The rows of a group lie close to one hidden flat surface of 8 dimensions, which may be shifted away from zero. Surfaces can cross.
In the rows, zero is written as 128.
Some rows, each with its group after it:
[103 121 152 147 146 151 117 117 132 120 113 104 170 162 122 167  74] => Z_133
[ 58 158 117 127 140 171 111 105 169 172 141 161 186 150 158 164 128] => Z_674
[ 96 203 153 121 114 153 174 121 154 188 149 108 132 143 162 217 171] => Z_771
[194 110 133 142  99 113 114 100 133  45 103 158 132  88 127 100 115] => Z_133
[129  92 138 152  96 117 138 143  52  28 138 140 101 104  98  98 126] => Z_787
[125 106 141 151 106 172 140 132 151 128 103 183  61 106  96 129 149] => Z_133
[ 86 165 129 106 141  99 120 131 105 144 176 125 157 118 140  98 152] => Z_674
[ 87 148 118 120 156 177 167 161 113 144 132 126  94 143 147 207 148] => Z_787
[120  83  86 140 133 141 123 142 136 136  94  96 129 184 143 154  85] => Z_328
[163 107 122  96 160 111 111 153  78  83 138 139 113  87 107  69 129] => Z_787
[136 121 116 139  97 147 138 111 156 164 112 142 138 143 139 148 147] => Z_771
[167 119 134 151  97  98 112  90 141  89 120 139 170 116 130  98 132] => Z_328
[144 153 158 134 136 144 137 113 104 139 144 164 168 108 106 131 182] => Z_133
[137 145 138 155  66 112 164 114 153 129 120 111  83 118 137 169 157] => Z_133
[177  74 144 133 176 174 110 127 110  78  74 153 154 132  92 140  68] => Z_674
[190 179 121  45 156 120 136 152  96 115 142 127  95  72 152 132 157] => Z_133
[171 111  90 110 119  83 114 122 102 107 130 105 172 131 146  92 131] => Z_328
[143 135  98 107 170 114 117 136 134 127 127 135 147 118 151 123 136] => Z_328
[142 101 115 132 149 163 155 163 130 177 107 125  71 153 109 157 136] => Z_328
[130 140 134 115 187 106 148 160  62 108 155  99 146 134 115 130 138] => Z_674
[151 105 143 172 142 145 126  86  88  71 124 193 211 117 104 123 174] => Z_787
[198 156 116  84  66 140 104  75 166 109 111 166 142  88 162 134 141] => Z_674
[ 78 113 150 202 116 110 149 137 152 146 135 132  92 139 106 109 144] => Z_771
[106 115 192 124 153 141 131 148  85 165 141 118 136 146  60 109 118] => Z_133
[ 66 157 179  67 135 177  84 128  93 111 153 158 148 103 107 118  74] => Z_133
[ 87 136 178 178  92  80 111 104 125  89 153 116 145 113 101  88 102] => Z_771
[119 158  94 120 139  96 119 131 162 101 135 106 139 113 192 138 115] => Z_771
[151 101 112  98 188 142 101 159 130 109  96 128 102 122 121 121  68] => Z_787
[ 63 128 136 159 121 112 157 162 115 148 148  85  82 157 124 140 124] => Z_674
[191  99 142 120 117 167 135 128 139 131  79 144  78 122  97 139 110] => Z_771
[134 167 135  97 115  98 140 138 103 154 161 114 124 113 132 104 166] => Z_328
[ 47 130 130 144 109 126 104 118 156 119 136 105 145 155 143 140  64] => Z_771
[137 134 110 175 178  95 172 150 103 104 140  93 146 146 145 155 169] => Z_674
[131 135 131  78 186 131  90 129 141 165 133 131 166 127 120  94 103] => Z_787
[ 97 121 104 134 195 149  95 142 174 106 100 139 127 127 153 138  67] => Z_328
[167 145 157 135 122 129 158 132 144 109 105 123  80 110 121 161 124] => Z_771
[111 151 148 158 116 121 166 130 141 192 150 145 106 132 115 145 204] => Z_771
[ 71 142 151  77 109 109  87 141 100 138 166 129 117 111 112  56  97] => Z_674
[149  92 120 182 124 119 130 106 117 146 128 162 177 150  97 102 175] => Z_328
[105 169 195 118 161 152 138 144 103 153 147 142 112 104  83 142 134] => Z_771
[170 165 104  93 142 133 154 142 152 109 113  95  86 111 175 190 125] => Z_133
[ 39 201 153  87 154 106 112 139 128 161 194 117 150 109 150 112 131] => Z_328
[168 134 163  72 122 126 132 153  80 151 143 121  76 104  79  83 139] => Z_787
[147 140 107 148  92  78 141 127 129 128 151 134 108 102 144  89 196] => Z_674
[ 72 130 102 154 106 107 148 165 156 181 147  86  61 147 147 133 144] => Z_328
[184 153 164 119  83 135 175 111 100 127 131 136 129 111 112 153 196] => Z_787
[109 155 175  99 126 152 131 122  58 121 165 151 172 122  99 133 155] => Z_787
[160 147  93 109 156 128 149 139  88  59 132 134 131  96 162 161 156] => Z_787
[ 78 138 126 113 133 128 124 162 133 128 141 133  62 108 132 115 122] => Z_133
[111 120 171 146  54 106 109  98 133  84 122  95 124 129 108 104  51] => Z_771
[ 99 116 128 196 139 124 166 142 145 169 127 112 110 164 123 153 166] => Z_133
[ 78  95 161 133 177 175 120 161 106 152 124 153 109 150  73 117 103] => Z_674
[117 118 158 158  84 120 128 113 112  89 128  93 138 146 115 130  79] => Z_674
[111 155 146 136 163 134  83 114 188  80 115 168 128  77 144 108  79] => Z_328
[170 114 135 128  87  65  91  90 135  95 128 113 178 113 117  49  98] => Z_787

New rows, each followed by its group:
[142  95 151 145  55 116 144 104  93 156 135 107 163 163  94 114 144] => Z_328
[127 160 175  63 149 153 119 126  68 133 157 147 175 119 101 127 135] => Z_787
[191 159 135 134 118 117 168 139 151 157 126 151  56  82 122 137 213] => Z_328
[164 170 172 118  52 101 156 103 136 199 148 103 122 117 103 117 195] => Z_787
[152 116 102 112  98 106 159 156 102 176 133  83  90 154 134 136 158] => Z_328
[202 113 108  97 132  97 112 125  91  97 123 133 160 109 123  83 136] => Z_328
[ 92 145 172 191  42 105 160 115 178 162 128 116  60 121 113 124 150] => Z_328
[125 133 115  95  74 144  96 111 173 102 102 114 103 119 164 146  54] => Z_674
[184  85 143 152   8 117 143 105 140 144 106 118  67 128  99 107 135] => Z_771
[127 154 202 149 103 147 161 117 114 170 147 147 117 121  71 132 180] => Z_771
[159 134 152 163 103  75 169 123  80  87 145  94 152 133 111 128 153] => Z_674
[ 78 147 125  87 102 136 129 131 130 205 155 123 126 148 141 124 157] => Z_771
[127 120  77 111 128  99  90 147 147 109 132 142  84  97 156  67 112] => Z_674
[101 162  99  95 131 103 127 164 160 134 132  85  66 113 168 143 103] => Z_328
[194  83  88 165 153 141 161 144 140 160  90 154  96 138 119 147 191] => Z_328
[145 147 167 160 111 162 150 102 178 165 109 164 108 118 108 167 158] => Z_328
[147 133  98 114 247 127 111 149 116 115 125 142 191 120 148 121 134] => Z_133
[147 142  95 136 127  95 145 154 135 119 142 132  68  91 147 103 186] => Z_133
[ 91 148 144 125  48  98 128  95 121 173 174 111 153 136 127  99 163] => Z_771
[140 122 160 154  86 154 122  65 107  68 118 152 222 139 123 163 114] => Z_787
[152 117  98 135 162 112 109 157 165  95 103 136  61  90 135  90 109] => Z_328
[108  99 109 148 136 164  90 108 175 117  93 165 143 142 140 129  84] => Z_674
[ 90 114 132 170 113 135 116 101 138  98 127 183 147 118 118 109 135] => Z_133
[162 117 168 164  57 141 143  74 108  79 115 142 172 132 105 146 121] => Z_787
[101  98 116 137 152 185  92 105 173 112  87 167 157 150 137 152  62] => Z_674
[ 76 190 143 134 129 115 136 122 179 150 152 130 106 108 157 151 146] => Z_328
[133 156 116 136 144 143 152 121 113 119 134 150 157 127 150 181 190] => Z_787
[191 112 150 146  99  90 143 114  82  81 128 116 127 105 102 103 149] => Z_674
[149 122 103  87 119 128 118 166 141 135 108 121  19 102 132 101 112] => Z_674
[102 100  91 163 154 130  96 119 154 111 123 176 159 125 137  93 131] => Z_674
[118 108 136 174 216 144 177 171  79 121 122 100 136 173 109 186 133] => Z_674
[143  95  93 105 149 141 119 165 144 134  95 129  61 123 132 111 105] => Z_771
[160 159 155  97 160 201 144 113 134 139 103 164 159 125 126 209 148] => Z_133
[133 162 190 116 130 104 145 100  68 155 175 108 218 139  91 118 163] => Z_133
[124  99  98 209  85  90 150 118 161 144 129 128 126 144 136 113 177] => Z_328
[102  91  94 182 130 114 121 123 152 132 121 130 150 152 133 112 132] => Z_328
[125  85 125 161 202 165 137 154 108 108  98 141 137 150 110 148 106] => Z_674
[149 133 149 154 168 142  97  95 180  85  98 186 150  92 123 118 113] => Z_328
[154 147  88 150 109  91 167 130 121  99 134 122 104 110 163 148 201] => Z_787
[203  90 116 108  72 132 146 129 113 122  96  76  88 150 117 153  96] => Z_328
[101 125  81 131 134  99 101 135 157  60 123 126  99 101 179 104  93] => Z_133
[107 155 125  90 163 134 124 150 114 133 141 126 108 113 139 136 133] => Z_133
[ 51 144 218 172 119 112 136 138 113 133 160 107  98 121  71  93 105] => Z_771
[ 99 116 129 165 175 166 107 110 177 122 103 170 169 131 133 145 100] => Z_328
[140 132 142 161  55 109 152 113 140 108 121 118  84 116 129 137 142] => Z_133
[ 98 134  91 125 179 114 108 136  83  60 151 143 175 118 158 108 135] => Z_787
[146 140 115 123 163 122  91  88 194 155 114 129 216 151 162 131  95] => Z_787
[158 153 104 129 107 112 158 126 113  94 127 120 100 117 166 159 159] => Z_787
[ 42  95 102 166 185 124 128 184 132 116 127  85  90 168 138 130  74] => Z_674
[122 128 152 113 157 181 136 156 115 156 114 173  83 114  87 141 144] => Z_133
[110 121 108 131 116 109 132 162 151 135 124  88  56 125 137 120 103] => Z_328
[ 79 113 109 127 128 122 119 151  76  38 138 116 114 123 138 127  79] => Z_787
[ 83 119 152 150 150 149 128 121 128 140 130 123 160 155 117 148 103] => Z_133
[ 99 120 114 178  93 101 118  96 156 140 143 145 165 139 138  96 160] => Z_771
[145  95 123 133 103 102 149 173 116 105 112  80  24 124 108 103 102] => Z_674
[110  80  98 154 109  98 115 160 148 144 127 118  49 131 112  67 121] => Z_771
[ 89 126 100 137 162 121 116 153 169 131 114 118  74 124 158 128 106] => Z_328
[152 132 132  81 180 149 119 165 108 112 113 136  92 103 112 125 100] => Z_133
[138  92 166 143 140 177 130 121  83 105 111 179 145 139  74 130 126] => Z_787
[189 132 147  71 139 152 123 137 103  90 113 156  86  84 104 118 115] => Z_133
[167 112  84 107 165 177 139 135 164 180  93 162 115 139 140 168 159] => Z_771
[ 74 151 167 161  93 137 153 126 124 179 159 162  96 119  90 117 193] => Z_133
[175 107 101 131 120 109 137 138 141 111 109 117 100 121 143 120 131] => Z_328
[122 114  88 135 192 176 142 155 137 104  84 144 107 144 145 192 118] => Z_787
[122 111 121 131 166 143 142 160 114 136 123 130 107 134 113 129 137] => Z_674
[153 131 133 132 112 161 138 127 169 142  95 115  79 139 126 178 104] => Z_328
[170 104  73  93 161  89 122 157  79 128 140 111 134 135 139  73 153] => Z_328
[102 100 101 132 124 112 147 164  97 193 144 103 130 170 121 116 157] => Z_328
[119 132 148 199  68 122 151  96 199 139 111 130  99 124 130 151 145] => Z_328
[213 148 147 153 125 121 172  92 126 130 117 102 195 148 134 187 165] => Z_133
[129 136 105 101 119 153 152 127 124 173 132  95 160 177 157 188 125] => Z_328
[100  96 152 122 123 143  83 114 112 127 129 157 157 137  79  74  91] => Z_771
[ 82 116 137 161  82 138 131 116 142 176 135 131 114 155 109 125 133] => Z_771
[100 103 127 161 155 186  89  88 169 146 118 218 198 131 108 108 146] => Z_674
[106 147 146 137  84 114 134  89 116 155 153 123 190 146 120 128 156] => Z_328
[165 110  76 169 177 102 135 128 137  70 109 124 160 129 157 140 140] => Z_674
[181 143 156 121 114 137 150 103 105  88 113 109 167 133 131 178 106] => Z_674
[100 124 135 140 129 101 132 153 124 183 149 130 106 131 100  83 164] => Z_787
[107  90 138 153 117 137  84 102 139 115 123 177 151 127  89  65 112] => Z_674
[134 150 140  82 146 124 131 156  86 121 144  94 113 121 125 130 109] => Z_674
[107 110 132 135 154 123 122 147 100  91 129  90 130 144 128 134  70] => Z_674
[ 91 134 158  74 109 171  93 127 124 127 128 115 122 137 116 136  48] => Z_674
